The rows of each matrix lie in a flat space through zero, up to rounding. After each matrix: how many dimensions does the smallest such space have?
(in the rows, 128 means zero)

[[157 100 150 109 114 145 133 150 129 117 138 118 135 129]
 [100 146 102 152 148 115 134 118 149 159 116 137  90 144]
 [150 102 178 104 108 150 110 150 115  93 154 112 137  96]
 [109 152 104 133 135 107 134 119 145 142 110 128 119 123]
 [114 148 108 135 134 114 132 115 134 139 113 132 130 129]
 [145 115 150 107 114 151 128 133 128 113 127 120 182 114]
 [133 134 110 134 132 128 139 115 126 142 110 138 150 149]
 [150 118 150 119 115 133 115 128  92 101 143 127 143 119]
 [129 149 115 145 134 128 126  92 101 139 104 147 159 145]
 [117 159  93 142 139 113 142 101 139 158  88 140 143 146]
 [138 116 154 110 113 127 110 143 104  88 160 116 131  97]
 [118 137 112 128 132 120 138 127 147 140 116 127 128 130]
 [135  90 137 119 130 182 150 143 159 143 131 128 199 155]
 [129 144  96 123 129 114 149 119 145 146  97 130 155 140]]
 -> 6

[[176 123 140 152 122  70 105  45 133 136 148 142 124  90]
 [123 168 123 128  57 130 102 132 119 139 104 137 155 173]
 [140 123 145 148 141 111 118 122 139 125 117 155 141 119]
 [152 128 148 107 115 132 107 135 141 129 123 136 147 128]
 [122  57 141 115 140 160 146 170 144 114 128 135 114 135]
 [ 70 130 111 132 160 120 158 172 127 100 129 109 120 123]
 [105 102 118 107 146 158 140 160 139  75  48 151 162 148]
 [ 45 132 122 135 170 172 160 230 146 158 155 100 106 147]
 [133 119 139 141 144 127 139 146  99 100  71 134 155 147]
 [136 139 125 129 114 100  75 158 100 115 154 132 149 122]
 [148 104 117 123 128 129  48 155  71 154 110  92 168 149]
 [142 137 155 136 135 109 151 100 134 132  92 121 140 128]
 [124 155 141 147 114 120 162 106 155 149 168 140  94 119]
 [ 90 173 119 128 135 123 148 147 147 122 149 128 119 119]]
 -> 10

[[154 132 160 104  99 157 123 106 107 126 164 102 102 189]
 [132 121 120 128 157  93  60  78 162  97  91 101 122 161]
 [160 120 152 120 126  99  88 176  81 122 119 103 113 185]
 [104 128 120  95 145 135 214 153 135 139 118  76 108  86]
 [ 99 157 126 145  67  94 143 187 152  56 125  68  77  77]
 [157  93  99 135  94  93 196 150 151 127 193 182 113 117]
 [123  60  88 214 143 196 182 131 173 123 166 138 154  82]
 [106  78 176 153 187 150 131 115 105 139 135  81 157 108]
 [107 162  81 135 152 151 173 105 167 110 127 134 166  99]
 [126  97 122 139  56 127 123 139 110 107 170 160 157 139]
 [164  91 119 118 125 193 166 135 127 170 119  82  99 122]
 [102 101 103  76  68 182 138  81 134 160  82  93 142  78]
 [102 122 113 108  77 113 154 157 166 157  99 142  28  86]
 [189 161 185  86  77 117  82 108  99 139 122  78  86 108]]
 -> 11

[[ 84 140 141 136 130 160 125 141 106 155  71 114 129  96]
 [140 129 131 120 136 119 133 125 137 119 131 122 135 128]
 [141 131 129 133 125 143 134 123 146 113 141 126 129 119]
 [136 120 133 173 138 112 121 125 136  94 180 143 126 127]
 [130 136 125 138 102 125 122 117 144 129 178 117 127 124]
 [160 119 143 112 125 133 109 143 110 145 102 192 112 217]
 [125 133 134 121 122 109 126 129 120 139 142 119 125 154]
 [141 125 123 125 117 143 129 140 134 135 102 128 117 134]
 [106 137 146 136 144 110 120 134 145 147 104 114 131 117]
 [155 119 113  94 129 145 139 135 147 135  71 132 125 125]
 [ 71 131 141 180 178 102 142 102 104  71 204 109 153  73]
 [114 122 126 143 117 192 119 128 114 132 109 185 114 134]
 [129 135 129 126 127 112 125 117 131 125 153 114 146 106]
 [ 96 128 119 127 124 217 154 134 117 125  73 134 106 108]]
 -> 9

[[224 119 104  53 163 130 164 143  94 134 180 169 144 118]
 [119 148 141 128 150 140 122 132 125 153 118 121 144 154]
 [104 141 159 141 133 155 155 149 137 130 118 127 110  95]
 [ 53 128 141 189  93 120  95 112 155 119  88  96 114 135]
 [163 150 133  93 169 151 148 146 118 147 146 140 142 139]
 [130 140 155 120 151 149 152 148 116 153 125 136 132 115]
 [164 122 155  95 148 152 191 163 104 140 148 162 116  65]
 [143 132 149 112 146 148 163 150 116 140 136 144 124  98]
 [ 94 125 137 155 118 116 104 116 127 144 103 114 138 147]
 [134 153 130 119 147 153 140 140 144 117 138 124 120 130]
 [180 118 118  88 146 125 148 136 103 138 153 153 140 120]
 [169 121 127  96 140 136 162 144 114 124 153 151 122  97]
 [144 144 110 114 142 132 116 124 138 120 140 122 136 158]
 [118 154  95 135 139 115  65  98 147 130 120  97 158 219]]
 -> 4

[[153 150 105  85 100 126 150 140 151 135  84  83 147  91]
 [150 139 119 116 114  96 132  90 107 128 128 105 151 126]
 [105 119 144 170 132 103 118 100 104 119 171 102 122 178]
 [ 85 116 170 163 153 148 113 158 132 112 150 143  93 162]
 [100 114 132 153 158 134  99 131 133 127 150 184 113 162]
 [126  96 103 148 134 159 150 166 136 141 156 148 103  90]
 [150 132 118 113  99 150 154 136 137 140 104  90 141 100]
 [140  90 100 158 131 166 136 122 119 155 159 178 127 115]
 [151 107 104 132 133 136 137 119 110 141 148 171 130  93]
 [135 128 119 112 127 141 140 155 141 129 115 132 121  94]
 [ 84 128 171 150 150 156 104 159 148 115 126 147 102 173]
 [ 83 105 102 143 184 148  90 178 171 132 147 237  90 143]
 [147 151 122  93 113 103 141 127 130 121 102  90 140 101]
 [ 91 126 178 162 162  90 100 115  93  94 173 143 101 173]]
 -> 6

[[ 74 113 108 100 154 103 127 133 153 123 136 169  54 121]
 [113 120 118 115 134 126 139 133 148 128 135 135 114 139]
 [108 118 116 112 136 124 140 134 152 128 136 138 109 140]
 [100 115 112 108 140 121 140 135 157 127 137 144  98 139]
 [154 134 136 140 114 142 133 127 121 131 126 106 167 136]
 [103 126 124 121 142 111 115 127 124 124 126 152  86 111]
 [127 139 140 140 133 115  99 119  93 125 116 141 108  94]
 [133 133 134 135 127 127 119 125 115 127 124 128 130 119]
 [153 148 152 157 121 124  93 115  73 126 109 123 140  91]
 [123 128 128 127 131 124 125 127 126 127 127 133 119 124]
 [136 135 136 137 126 126 116 124 109 127 122 127 131 115]
 [169 135 138 144 106 152 141 128 123 133 127  92 192 147]
 [ 54 114 109  98 167  86 108 130 140 119 131 192  15  98]
 [121 139 140 139 136 111  94 119  91 124 115 147  98  89]]
 -> 2

[[145 104 138 122 110 154 113 122 128 112 137 127 147 131]
 [104 161  97 131 155 114 109 138 117 108 123 149 122 142]
 [138  97 163 126 128 120 124 122 138 134 133 123 129 109]
 [122 131 126 134 144 130 131 120 110 140 130 136 121 110]
 [110 155 128 144 126 100 118 155 114 111 132 155 142 129]
 [154 114 120 130 100 203 131 103 109 163 139 119 129  97]
 [113 109 124 131 118 131 191 100 116 129 126 125 128 149]
 [122 138 122 120 155 103 100 141 136 105 123 132 127 142]
 [128 117 138 110 114 109 116 136 209 137 108  99  93 141]
 [112 108 134 140 111 163 129 105 137 151 132 145 106  96]
 [137 123 133 130 132 139 126 123 108 132 136 130 138 116]
 [127 149 123 136 155 119 125 132  99 145 130 135 125 105]
 [147 122 129 121 142 129 128 127  93 106 138 125 159 142]
 [131 142 109 110 129  97 149 142 141  96 116 105 142 188]]
 -> 7

[[ 13 111 122 111 158 143 152  87 120 187  79 193  71 127]
 [111  77  75 157 117 140 119 126 101 159 161 133 121 131]
 [122  75  55 169 113 148 108 123 131 141 162 142 133 119]
 [111 157 169  83 124 108 140 135 144 126 106 126 112 150]
 [158 117 113 124  96 118 115 159 133 115 158 107 141 147]
 [143 140 148 108 118 109 127 134 137 124 140 101 128 147]
 [152 119 108 140 115 127 115 132 144 116 149 116 142 128]
 [ 87 126 123 135 159 134 132  69 155 152 113 144 108 111]
 [120 101 131 144 133 137 144 155  28 164 139 124 119 134]
 [187 159 141 126 115 124 116 152 164  73 127 114 163 119]
 [ 79 161 162 106 158 140 149 113 139 127  61 178 108 111]
 [193 133 142 126 107 101 116 144 124 114 178  60 150 149]
 [ 71 121 133 112 141 128 142 108 119 163 108 150  96 136]
 [127 131 119 150 147 147 128 111 134 119 111 149 136  99]]
 -> 5

[[154 102  95 149 140 128  58  97 157 172 171 141 150  74]
 [102 115 135 154 124 102 104 119 154  84 112 134 175  94]
 [ 95 135 152 128 122 110 155 144 125  72  88 125 146 139]
 [149 154 128  37 172 142 186 187  53 149  83 123  83 198]
 [140 124 122 172  94 148 114  92 157 160 182 124 107 116]
 [128 102 110 142 148 106  68 113 154 124 130 142 180  73]
 [ 58 104 155 186 114  68  93 114 183  11  79 137 232  63]
 [ 97 119 144 187  92 113 114  99 172  86 137 127 158  97]
 [157 154 125  53 157 154 183 172  63 168 109 120  67 197]
 [172  84  72 149 160 124  11  86 168 198 186 151 171  39]
 [171 112  88  83 182 130  79 137 109 186 136 142 136 106]
 [141 134 125 123 124 142 137 127 120 151 142 125 104 142]
 [150 175 146  83 107 180 232 158  67 171 136 104  16 235]
 [ 74  94 139 198 116  73  63  97 197  39 106 142 235  41]]
 -> 3

[[100 187 117 165 220 172 100  74 120 124  62 108 127  72]
 [187  24 116  71  64 125 166 209 127 165 188 162 164 181]
 [117 116 138 118 102 133 131 132 137 130 162 144 146 134]
 [165  71 118  98 101 128 149 173 125 149 153 144 146 156]
 [220  64 102 101  89  61 164 204 106 140 109 108  82 190]
 [172 125 133 128  61  20 147 162 119 100 119  94  46 185]
 [100 166 131 149 164 147 111  93 129 120 106 120 128  99]
 [ 74 209 132 173 204 162  93  56 129 109  76 109 121  69]
 [120 127 137 125 106 119 129 129 133 123 146 133 128 135]
 [124 165 130 149 140 100 120 109 123 109  95 103  90 123]
 [ 62 188 162 153 109 119 106  76 146  95 151 128 120 109]
 [108 162 144 144 108  94 120 109 133 103 128 115  97 131]
 [127 164 146 146  82  46 128 121 128  90 120  97  58 155]
 [ 72 181 134 156 190 185  99  69 135 123 109 131 155  72]]
 -> 3

[[ 90 128 122 140 119  87 132 126 152 101 138 136 107 117]
 [128 140 153 142 105 101  90 101 139 115 163 106 192 125]
 [122 153 162 149 111 107 120  99 136 109 146 107 126 103]
 [140 142 149 125 109 124  98  94 146 130 132 104 156 129]
 [119 105 111 109 148 131 154 151 124 133  90 150  85 133]
 [ 87 101 107 124 131  82 134 148 146 107 123 152 121 133]
 [132  90 120  98 154 134 143 157 110 142  82 150 120 143]
 [126 101  99  94 151 148 157 151 130 145  70 152  67 143]
 [152 139 136 146 124 146 110 130 103 136 172 117 194 131]
 [101 115 109 130 133 107 142 145 136 115 126 146 106 128]
 [138 163 146 132  90 123  82  70 172 126 150  89 157 129]
 [136 106 107 104 150 152 150 152 117 146  89 147  95 141]
 [107 192 126 156  85 121 120  67 194 106 157  95  58 102]
 [117 125 103 129 133 133 143 143 131 128 129 141 102 131]]
 -> 5

[[151 121 131 147 113 117 141 168 120 135  97 135 113 139]
 [121 161 149 143 100  98 113 117 138 105 119 138 145 158]
 [131 149 195 132 108 134 125 140  74 134 115 144  84 154]
 [147 143 132 155 119 127 126 148 124 117 113  92 101 122]
 [113 100 108 119 219 127 155 117 138 142 147 122 117  63]
 [117  98 134 127 127 154 102 119 134 118 148 132 126 143]
 [141 113 125 126 155 102 133 121 109 110 122 104 145 122]
 [168 117 140 148 117 119 121 193 102 122  96 100 118 107]
 [120 138  74 124 138 134 109 102 142  96 136 104 169 136]
 [135 105 134 117 142 118 110 122  96 174 126 141 140 128]
 [ 97 119 115 113 147 148 122  96 136 126 163 119 134 135]
 [135 138 144  92 122 132 104 100 104 141 119 190 159 120]
 [113 145  84 101 117 126 145 118 169 140 134 159 172 114]
 [139 158 154 122  63 143 122 107 136 128 135 120 114 140]]
 -> 11

[[101 114 155 136 132 111 128 109 133 121 131 130 131 134]
 [114 103 118 118  99 151 121 187  71 102 147 165 153 153]
 [155 118 111 160 133  89 134 139  99 131  86 118 127 178]
 [136 118 160 168 104 101 118 134  82 148  84 106 140 176]
 [132  99 133 104 137 135 132 147 141 165 127 133 130 125]
 [111 151  89 101 135 224 117 120 134  69 108 158 137  71]
 [128 121 134 118 132 117 118 112 128 171 140 118 122 121]
 [109 187 139 134 147 120 112 196  69  82 131 228 142 148]
 [133  71  99  82 141 134 128  69 178 209 167  73 108  86]
 [121 102 131 148 165  69 171  82 209  92 114 108 103 144]
 [131 147  86  84 127 108 140 131 167 114 126 206  71 138]
 [130 165 118 106 133 158 118 228  73 108 206 185 165 112]
 [131 153 127 140 130 137 122 142 108 103  71 165 125 146]
 [134 153 178 176 125  71 121 148  86 144 138 112 146 164]]
 -> 9

[[127 148 117 124 118 144 131 117 131 141 155 129 125 110]
 [148  98 161 103 124 119 119 138 130 112  93 135 133 144]
 [117 161  39 152 148 162 147 135 101 173 157 142 128 129]
 [124 103 152 133 124 111 110 136 131 125 101 124 127 137]
 [118 124 148 124  89 136  99 119 139 164 145 122 117  99]
 [144 119 162 111 136 113 135 126 138  85 109 127 135 139]
 [131 119 147 110  99 135 126 128 126 158 146 127 121 114]
 [117 138 135 136 119 126 128 117 135 131 148 118 123 113]
 [131 130 101 131 139 138 126 135 120 134 117 138 132 137]
 [141 112 173 125 164  85 158 131 134  48  95 117 139 161]
 [155  93 157 101 145 109 146 148 117  95  85 137 138 165]
 [129 135 142 124 122 127 127 118 138 117 137 123 127 118]
 [125 133 128 127 117 135 121 123 132 139 138 127 125 116]
 [110 144 129 137  99 139 114 113 137 161 165 118 116  94]]
 -> 5
